The rows are grouped in 4 different ways at once. Each group adds its own fixed numbers to the row, and there is some noise. The rows also spread widely along 16 directions, which tell nothing about the answers.
Known rows, each followed by its group in each grouping:
[  9   5 -10 -14  13  13   5  -8  -1  16 -14  34  -3  -8  -7   7   2  27
  -2   2  17   7 -20  10  11 -23 -26  28   0  17 -17  16   0  18  -4  19
  -8 -18   7  26 -10]	(4) (0) z_750 feg
[ 12  24  -7  -7 -14  29   8  52 -29   0  14   5 -14  -4  -6  11   7  10
  21 -11   1 -25 -50  -1  16  -5   0  -9  -1 -13   0  20   9  13  -7   8
  22 -13  -6 -11  -1]	(3) (1) z_457 feg
[ 23   5 -17 -15   5   4   2  33 -28  11   5   7   5  -1 -42   9  16  31
  24  -2  23 -35 -33  30   9  -1   0  -5   6 -39 -13  17   5  15 -10  27
  22 -24  -7  24  -7]	(2) (2) z_457 suboz
[-11   8  17  -9   6 -23   9  20 -28 -16  -8   4  -7 -11  30 -18  30  30
   8   2  17  10   8  -2   0  -7 -16   5   8   8  -9 -19  17 -18 -10   9
  -7  20  35 -10 -12]	(1) (0) z_74 fata
[ 16 -24   6 -18 -12 -20 -28 -11   5  14 -10 -10  18  52  34  14  10   1
  30  -8   5  14   8  -9 -17  47   0  -7   9 -31   7   6   3 -52  -8 -20
  -9   1  28  33  -1]	(3) (1) z_74 fata
[ 31  21  12 -24 -35  11   6  12  -7 -17 -25 -11   0   0   7  -4  19  23
   9 -11 -16  -3   6   0 -13  25   2 -23   6  -1   4 -11  26  -4  -4  -4
  -3  33  -3 -10  28]	(2) (2) z_187 giv
[  6  20 -10 -15 -25   6  10  19   6 -14 -15   1   6 -13  -5 -10 -11 -20
  -2   2 -60   8 -19 -25   2   6  -4   1  14 -21   2 -41  12 -10 -17  -6
   2  53   6 -10  23]	(0) (1) z_750 giv
[-32 -28  28 -16 -22   2   8   3  -3  -6 -23 -10 -28  27  10 -14 -38 -31
 -28   7  12  24  -4 -25   4 -16  13   7   6   7 -37  -7  16 -10  -5   5
 -28 -16  14   9   4]	(4) (0) z_187 suboz
[ -3 -13  40   9  -5 -45  12   0 -15   7  -4  48  -1  32  30  34  -8   7
  20 -15  49   5  -3  -4  -8  -8   8  27  29  -3 -14 -12  17   9   3  11
  -3   5  24  23 -28]	(0) (2) z_750 feg
[-10  -6  19  19  26 -37 -20  10 -20 -15 -11 -39 -14   0  -9  -7 -17 -17
  28   4  11  -6  13  38 -10  35  23 -41   2 -10 -17  -4 -10   9 -11  24
  12 -15  20  -2   9]	(1) (0) z_750 feg
[  2  10   8 -24 -22   3  -5  18 -19  -7  18  -6  12  23  -4 -18  46  -1
   8 -12   7 -16 -19  -1  -7 -16  14  -9  34 -11  -1   5  20 -14   8   2
 -14   3 -33  -9   0]	(3) (0) z_457 feg
[  0  32  -2  -7 -15  25 -23  -9  -7  14  -4   9 -13 -40 -41 -12  18   6
  12   6  -8  11  -2  21  38 -18 -42  -2   4  22  14  18   1  -8  -8  -3
  -5 -37  21  16 -11]	(4) (0) z_457 fata
[-25  -4  19  -1 -12  10   7  -5  10  12   3  17  -7  -4 -37 -16   1   8
 -22   7  -6   7  -8  13   8 -51  -9 -11   8  21  -8  -4   0   2  -4   9
 -34  -6   1   9  16]	(3) (2) z_187 suboz
[ -4  28 -39 -11  -8  -8 -25  -8  -7  12  16  -2  29 -14 -41   2 -15  -8
  35  -9 -21 -16 -13   4  37  -7  -2  -1  25 -13  -9  33 -13   2 -12   0
  10 -31   4  15  19]	(4) (0) z_74 giv
[ 16 -26  13 -14   7   8   5   3  -1  33 -15  28 -17  24   3  19   6  44
   5  -3  43   2 -16  20 -13 -12 -12   6 -19  13 -15  28   0  10   0  17
  -4 -35  17  45  -8]	(0) (0) z_750 suboz
[  1  12   3   7  24  19  13 -27   4   5 -14  26  13 -15 -27  -4 -18   2
 -21  13  25  -3 -12  13  24 -19 -21  37  19  -6 -20   1  -3  14  13   4
 -11 -12  -5   1 -26]	(3) (2) z_457 fata
[ -4  26  13 -13 -36  23  -1  11  -6   4   7  17 -12 -11  -9  -3   0   6
  -3  -5 -19   8 -10  -3  10 -23  -8 -11   7  17   4   5  14   3 -10  -3
  -6  -4   5   4  12]	(2) (2) z_750 feg
[ -2  12  15   1   4  19  16   8  -2   6   3  11   3 -16  -6 -11  13  22
 -13   8  -6 -10 -15   7   0 -18  -6  -7   4   0  -2   3   2   9   5   7
  -3  11  -7  -7  -3]	(0) (0) z_187 suboz
[  1  16 -12 -17   2 -40  -9 -18  -9   0  -4  23  36   1  -7  -4   7  25
  28  -9  12  -4  17   1  16  -5  -6  16  34  -9 -22   5  14  -6 -10  10
  -8  -4  15  27   0]	(4) (2) z_750 suboz
[-12  -9  12  -1  12  -8  23   2  -8  -1  -1   9   5  22  -6 -10 -24  15
  -2   1  55   2 -12  -4  29 -10  -3   8  -7  12 -23  21  10 -33   2  -3
 -20 -33  23  -3 -11]	(4) (0) z_187 feg
[ 12  27   5  -3  16  14  10  11  -3  -8  -3   0   9 -14 -16 -25  -4  -5
  -9   7   6   0  -6   6   8  12  -9   3   2  -5   1 -13  12 -12  -4  -9
   9 -12   5  -6 -21]	(1) (2) z_750 fata
[  5  22 -13  -9  21  11   3  -6  -8 -10  -6   1  22 -24   4 -20  41  34
  -2  13 -12  -7 -10  10   3  -6 -30  11  19  -9  -5  -6   1  -9   5   8
 -12  33  -9 -15  -4]	(3) (0) z_457 feg
[ -6 -13  19  11   0  21 -18  -5 -10   0 -14 -29 -28  -1  15   1   5 -63
  -2  23  -3  16 -33   8   8  29 -24   2  11 -11   9 -13  -9 -24  18 -16
  -7  -3  13 -14 -35]	(2) (0) z_187 feg
[ 27  18  10   1   5  15  -3  31 -29 -13 -12 -13 -30 -12 -15   2  22 -40
   9  -8  18 -22 -43  26  -8  12   4  -2  24  -6   1 -18  16  39  14  14
  18 -11 -31 -20 -23]	(3) (2) z_74 feg
[  0   0   8   2  23 -26   2  -9 -29 -14 -19  -6   4   1   1  11 -32  22
  23   2  50 -17  16  15  20  23  10  17  13 -30 -42  20   5  16  -3  18
  12 -14  29   9 -14]	(3) (0) z_187 giv
[ -1 -12  17  -2  -9  18  -8  13  -8   8 -13  -1 -24   4 -17  -1  -6 -35
 -11  13  -4  11 -20  10   2   2  -5   4   9 -27   1 -24   2  -3  -6   7
   1  -7   9  15 -25]	(2) (1) z_457 fata
[  0 -14  12 -24 -38  27   9   1   7   1 -30   3 -30  27  37  10 -18 -15
 -19  -2 -12  30 -26 -29 -10  -4 -11   8  -4  26 -16  -6  13  -7   1 -10
 -26  11  11   2  22]	(2) (2) z_750 feg
[-24  29  20   6  10   2  -1   6 -11  -7   5   9   1 -32  44 -20   9  40
  -5  11 -18  15  31  -5  -6  -1 -16 -10  -3  17   2 -12   1  -8 -17  -1
   5  14  40  -2  -7]	(2) (2) z_187 giv
[-11  26  12  16  22   3  -3  -7 -10  10  22  15  16 -20   2  -3   2  26
   9   5  15 -10   3  19  15 -11 -13  -3  10   8   4  20  -9  -1   2  -2
   6 -16  13  -4 -18]	(1) (2) z_74 feg
[  7  -7   8   4 -19 -24  -2   0  16   3  -1  -5  26  23  22  12  22 -39
  13 -14 -45  -8 -35 -17 -33   6  25 -20  47 -11   6 -25  -9   8  17  -2
 -17  49 -40 -16  24]	(4) (0) z_187 suboz
[ 10   4  -1 -12  13   1  35  41  -7  10   6  51  13 -18  -8  -4  36  60
 -11  15  -9  -3 -26   2  -5 -30 -28  19   1 -34   4 -39  13  -8 -25  27
   3  46  19  23 -25]	(2) (1) z_187 suboz
[-34  -5  33  -7  13 -33   2   6   6  -8  14  19  16  31  42 -38  16  17
 -18   0   6  26  37 -18 -34 -19  15  -4  15  18  -6 -32  16 -37 -20   2
 -25   6  19  17 -11]	(3) (1) z_457 feg
[-39 -11  -4  -6 -13  30  16 -12   8  14  -9   8 -14   5   7  -5 -51  13
 -25  13  -3  21 -21 -19  30 -34 -18   4 -20  30 -35  30 -13 -14  -3  -9
 -30 -25  34   2  31]	(2) (2) z_750 suboz
[  5  -2  34  23  10 -14   7 -28  14   9  -9  27   9  -1 -42   7 -15  -3
  -4   9  25   6   6  32   7 -12 -10   9  24   3   1 -16  -3  -2   8   4
 -19   4   5   9 -15]	(1) (2) z_457 feg
[ -2  13  15  -3 -21   3  -9 -10   4  -4 -10  -2   0   0   1  -4  -8   8
   8  -5 -22   8   8   2   1   1   0 -23   9  11   2   3   5  -6  -6  -6
 -15  16   9  -6  30]	(3) (1) z_74 feg

New rows, each followed by its group in each grouping:
[ 38  42  20  -7 -26 -11  -6   3  -6  -4 -13  18  21 -25  -7  13  31  71
  30 -19 -31 -16  33  26 -24  17   8 -44  17  -7  15  -3  15  31 -17  19
  12  44  -4   9  37]	(2) (2) z_457 fata
[ 11  17  -5  -2   2  27 -16 -22   6  27  11  26  18 -17 -22  11  40  28
   5   1 -18 -15 -20  31  -6 -32 -16   1  26   1   8  26 -18  35  10  17
  -8   4 -37  15   2]	(3) (0) z_457 feg
[-11  -6  28 -16 -15  34 -31 -20 -15  -7 -27 -45 -26 -17   9 -29  37  -4
 -19  25 -25  14  23  24 -12  15 -13 -26   7 -18   0  -7   6  -7   2  10
 -21  20   0  -5   0]	(2) (0) z_187 fata
[  4  11   8   4 -12  24   4  -3   0  16   0  16   1 -11 -11  13 -18   7
   2   9  -1   0 -21   2  25   2 -22   3   1 -10   1  16  -3 -10   1 -13
   1  -9  20   9  -9]	(2) (2) z_187 suboz
[  5  21   7   1 -10   8  12   9  -8   2  -9  21  -6 -25 -22   5   3   4
   4  -5 -10  -5 -25   8  14 -21  -6   0  16   4  -4  -6   3  25   0  15
  -2  10  -2  -8   3]	(4) (0) z_750 fata
[ 25  -7 -32  -7  36  -3 -12 -13   8  23   3   3  44  24 -11  -9  48  12
  21  -4  10 -21 -26  25 -10   9 -11  -2   7 -14   8  16 -16 -16  14   2
  -5 -16 -25  12  -8]	(0) (1) z_457 fata
[-21  19 -19 -32  23   2   3  10 -17  -9  12  14  26 -14  -3 -57  49  10
 -26  13  -5   2  -1  -8   2 -39 -15  31  30 -17 -14 -31  21 -12 -14  20
 -14   3 -15   7 -33]	(4) (2) z_750 fata
[ 46   9 -36  -9  16  19  15  11  24   5  -1 -13  48  21 -43  -8   5   5
   5 -11 -30 -42 -48  14 -22  19  25 -33   3 -26   1   8 -10  10   8   7
   6  18 -69 -18  44]	(0) (1) z_457 feg
[ 22   2  18  10  10  48   2  -7  21  23   4   3  14  14   9  -1  -2  -6
 -21  11   1  -5 -17   9 -23  21   7  -6  -1 -14  17  10 -16  -6  19 -20
   8 -10 -24   1 -22]	(2) (1) z_457 giv
[ 24   7  -2 -27 -21 -14  -4  -4  22  16  17  26  48  45 -22 -11  26   6
  10 -19   5   5  -6 -12 -10  -4   5   0  26   0  15   1  15 -46  -2 -25
 -20 -14 -14  29   3]	(3) (0) z_457 fata
[ 15   6  34   2 -14  15 -20 -16   7   8   0 -14   7  21  22   6 -13 -19
   9   4   1  11  10   0  -9  49   1 -12  10 -16  18  12   5 -34   6 -34
   4  -7   9   9 -16]	(1) (2) z_750 feg
[-18  17   1  -1  15   8   8  19 -24 -26 -17 -20 -27 -32 -24 -44   8 -24
 -16  13  -3  -8 -13  22  15 -18  -1 -14   5  17 -21 -23  11  25   1  23
  -5  -8  -3 -30  -1]	(2) (1) z_187 suboz
[ -2 -10   1  -2   9  -8   7  34  -6   2   7   2   2  16   7  -3  18  -2
   7   0 -11  -5 -29  -1 -18  -2   8  -8   5 -20   2 -25  -3  -7 -11  11
   1  17   3   5  -3]	(3) (1) z_187 giv
[-21 -53  -6   1   7 -31 -26 -26   4  19  -6 -37  17  56  21  15   0 -10
  27  -5  -2 -10 -15  15 -24   9  24 -33  13 -12 -28  33 -34  -1  10  14
 -29  -6 -11  11  47]	(1) (2) z_187 suboz
[ 16  11   0  -6  -8   1   3  22   7  -6  -7 -17  14   7  -5  -2 -14   1
   8  -4 -33 -10 -15  -4 -17  29  16 -32   8 -24  -4 -11   4  -4 -10  -3
   8  19  -7  -2  31]	(3) (2) z_750 suboz
[ 31 -28 -17  12  28 -50   4  -6 -12   6 -37   3  16  14  -9  51 -25  13
  53   1  26 -22 -29  23   7  47  -5  13  13 -57 -32   2 -14  11   4  24
  16  21  28  19   3]	(0) (0) z_750 suboz
[-23  13   2 -11 -19  -3 -11  -9 -15  11   8  12   1 -11  -7  -9  21  38
  17  -9  -2  -6   5  13  16 -40 -12 -17  12  27  -9  30   3   6  -3   9
 -17 -13  10   5  28]	(0) (2) z_74 suboz
[-10   6  -8   2  11  22   4  17 -20   2   2 -12 -13  -3  25  -2 -11 -16
   1   5  14 -10 -40  -6  13   6 -10   4   0   2 -16  18  -5  -2  12 -10
  11 -29   9 -18 -14]	(2) (2) z_74 suboz
[-26 -15  -2 -23  -8  11   5 -24  -3   1 -25   8 -24   1 -14 -19  -4  17
 -26   6  11  19  -3  10  10 -55 -17   7  -4  49 -38  14   1  14   2  24
 -47 -13   7   2  34]	(2) (0) z_74 feg
[-15 -28   0  -6  -1  19   6 -17  11  21  -5  -6  11  33  -1   6 -43   4
 -11  10  10   1 -19  -9  14   3  -3   0 -11 -19 -25  34 -10 -25   2 -10
 -15 -23  10  17  12]	(0) (2) z_187 suboz
[ 15  -2  -1 -12   2   6   7  22 -28   2  -3   2  -6   4  -5   6  28  28
  20   3  32 -11 -29  18  17   7 -27   2  -5 -18   0   9  12 -22  -2   8
   1  -6  20   5 -20]	(2) (2) z_187 feg
[ -8 -12   0  -7   6 -25 -25 -43  -4   2 -30   4   5 -10 -18  -5  23  -8
  15  18  -2  18  14  25  20  -3 -35  22  30 -17  -5 -21   2 -16  -5  19
 -32  22  23  22 -15]	(4) (1) z_187 feg
[ 13  -2   3  -1  13   6   2  20 -12 -12 -13 -27  -7  17  31  -8 -11 -20
   7   4  12   1 -19  -5  -7  49   2 -13  -8 -12  -2  -8   6 -32   2 -15
  11  -6  18 -16 -11]	(2) (1) z_74 feg
[ -4  23   8  -5 -25  -7 -22 -23 -18 -10  -1 -26  21 -10 -22 -17  -2  12
  32  -3   1 -14  29  12  37  18   4 -26  25 -21  -1  24  10 -31   0 -13
  -8   4  16 -17  19]	(4) (1) z_74 giv
[ 32  37 -27 -42 -11  28   3  19 -38 -30 -12 -29  26  -7  38 -24  39  29
  14  -3 -11 -30  -8 -17   2  38   4   7  19 -51 -15   9  30  -7   4  -2
  19  42 -20 -31   2]	(2) (1) z_750 giv
[ 10  10  17  -7 -14  13  19  16 -18  12   4  38  12  -5  24  27  -6  47
   3  11  11  -6 -14 -17  12   2 -15  32  17 -49 -10   7  12  -8  -6   1
  15  26  24  20 -31]	(2) (0) z_457 suboz
[ 23   6  -4  -8 -22  10  -8  10  -2  12   5  -7   1  22 -10  12  31  -7
  32 -24  -6 -20 -42  17  -4  -3   8 -34   5  24  15  31  -4  11  13  -2
 -10  -9 -30 -13  33]	(1) (1) z_187 feg
[  5   7  10  -8   2 -20  37  23   5  -3  -1  37  -2  26 -21 -21   0  14
 -13 -33  41  -3 -17   5 -16 -49  25 -18  -4  76 -18  -8  16  21   4  12
 -22 -40 -13  -7  28]	(2) (2) z_74 fata
[  8  26   5 -18  12   6 -20  27 -40  -3  27 -17   9   0  21 -17  48  29
  27  -2  23 -23   5  16  -2  19   3 -14   6 -21   6  34  15 -10  -7   5
  25 -29  -3   7 -31]	(1) (0) z_187 feg
[ -5  13 -22   5  10 -20  22  15   7  -1  10  16  32  -5 -41  -3 -23  21
  13  -4 -14 -13 -25   1  21 -16   0  -9   6 -10 -14  -8 -11 -13 -15   3
  -6  13  15  -5  33]	(3) (2) z_750 giv
[ -8   0  34  -7 -15  -1 -12  19 -12  27  -5  54 -50 -10  19  27  17   7
   6   2   5  36  -5   4  -8 -30 -35  24  -3  29  12 -15  12  19 -26  19
   9 -21  48  61 -41]	(0) (0) z_187 feg
[-10   0  14  -8 -12  47  -9  23 -17  14  21 -18  -7   8   6 -14  18   2
 -12   7 -13 -14 -20   6  -4  -4  14 -29  -4 -33   7  23  -4  -4  -4   4
   6 -12 -17  -2  -9]	(2) (1) z_187 fata
[-10 -25 -33   9  34  -6  10   7   4  15  -2   1  -2  12 -25   0  16 -23
  13   5  13  -3 -71  20  19 -22 -36   2 -12  26  -3   0 -26 -20  14   3
 -25 -23   7 -11   4]	(0) (2) z_187 feg
[ 21 -18  35 -20 -11  -4   9  41 -24  -9 -25 -11 -39  21  -9  -5  31  25
   5  -8  39  -7  -6  26 -31   2  14 -24  -2   1 -14 -13  28  11  -5  30
  -5  -5  -1  13   4]	(3) (0) z_457 suboz
[  0  -5  -7 -21   8 -18 -14   0   9   2   1 -14  26  27  11 -31  30  -5
   2  -8 -10   7   3  -4 -28   7  10 -20  13   7   0  -9   3 -31  -5  -2
 -17  -9 -11   9  12]	(4) (0) z_74 fata
[ 27   2  12 -21 -26  31  -4  16 -14  -4 -15 -14 -26  10 -24  -9  32 -28
  -3  -2  12  -2 -35  20  -4   7  -8  -9  11  -2   9 -10  23  -4  12  -1
  -9  -8 -21  -5 -10]	(2) (2) z_750 feg
[ 15  20   7   3   8  13  -2  16  24   4   0  -3   9  -1  -6 -16 -19  -8
  -8   1 -35   0  -2   1 -27  23  13 -34  -6   5  11 -15  -4  -1 -14 -12
  14  -7  -5   8  14]	(3) (1) z_74 suboz
[ 12 -10 -19 -38 -19  33  -4  16 -19  -9 -28 -43 -12  21  -1 -10 -19  10
  -2   1  -8  -8 -17  -3   1  29  10 -21 -19 -31 -32  24  13  -7 -13   9
   2 -11  -3   2  37]	(2) (2) z_750 fata
[ 13   9  17   0  -6   0  25  25 -11   3   4  39   4  -4  -3  -1  48  32
   4  -5  14  -6 -23  10  -6 -30 -13   6  16   4  14 -26  10  -4   7   9
 -10  30   2  -6 -15]	(2) (1) z_457 giv
[  7   3 -10  19  43 -34 -23 -27  -9  16 -15  24  19 -30  11  21  36  39
  41  11  -6  -8   3  42  -2  11 -34  12  23 -25  -2  -5 -26  22  -1  28
   4  30  30  25 -18]	(3) (1) z_750 suboz
[-12  -4  43 -27 -56  24 -11  33 -36 -16  -4 -34 -37  27  32  -5 -15  -9
   9   4  11  15   6 -26  19  34   3 -15  -4 -37  -2  11  40 -55 -19 -21
   0  -2  41   2 -10]	(3) (1) z_187 feg
[-23  22  17  -6  -8  13   5   8  -5   5  15  31  -4 -16 -10 -23  16  25
 -17  -2 -14   1   6   7  -4 -56   7  -4  15  20  -7  -5   5  28 -11  18
 -11   3  -5   6   7]	(3) (1) z_750 giv
[  8   7   2  11  11  -9  -3  -2  -5   5   3   4  18   5  -6  18  -4  12
  22  -6   6 -21 -17  16  -1   7   9  -8  20 -17 -11  17 -12  16   6  12
   5   0 -10   0   6]	(3) (0) z_457 feg
[ 11   7  -9  -7  -5   1 -17  10   9   7 -15   0 -10  -4   3   4   5 -23
  16   0 -38  17 -19   0  -7  16 -19 -10  -2  10  16 -16  -2  -7 -19   1
   2   0  15  19   6]	(4) (1) z_187 feg
[ 54  36  28  15 -28  21  30  34  -1  -7 -15  23  -1 -23 -34  29 -27  -1
  12  -4  -9 -17 -26   5   8  36   6  -6  13 -41  21 -30  18  13  -2 -10
  35  40   4 -13 -11]	(2) (1) z_457 giv
[  8  28 -13 -37  -9  19   6  17   7  -7  -1  13  11   5  39 -29  17  -1
 -11   3 -27  28  -9 -40   0   4 -31  23  -4  20  12 -17  25 -44 -19 -27
  -5   8  17   8 -11]	(1) (1) z_187 feg
[ -2  -4  54  40 -12 -23  20  21   6   9   8  12  10   2 -24  29 -56  14
  13   1  -5  -4   2   5   2  26  26 -41   6 -46  10 -17  -8 -21 -16  -2
  11  27  34  -1   6]	(4) (0) z_74 fata
[ -6 -40  13 -31  -6  10  -8  37 -36  -2 -17 -24 -34  28  12  -6  15 -30
 -13  21  23   4 -26  -4 -16  12   3  23  15 -62 -28 -23  20 -13  -9  22
   7  -9   5  31 -43]	(2) (0) z_457 suboz
[-14 -40  10 -20  -4  -8 -11  -4 -11  11 -16 -10  -8  29  27   1  31  -1
   1   7   9   5 -16   1 -18  -9  -3   7  20 -21 -21  -1   0  -7   4  21
 -27  11  -3  19  -6]	(4) (0) z_187 suboz
[ 19  15  12  -6 -31 -12   1   7 -26  -2   1  19   5   0  -4  26  39   8
  38 -17  12 -19 -26   7  16  -7 -10  11  41 -16   6  -1  15   8  12   1
  -7  30  -1  -7  -5]	(3) (2) z_187 giv
[ -3   7   2   7   2 -24  -2   0 -18  -4  -4  -3  13  -3  -3   6  -3   9
  29  -8  12 -12  -7   7  17   7   6 -10  20 -11 -13  11  -1  -4   2   7
  -2   1  13 -12   6]	(4) (0) z_74 fata
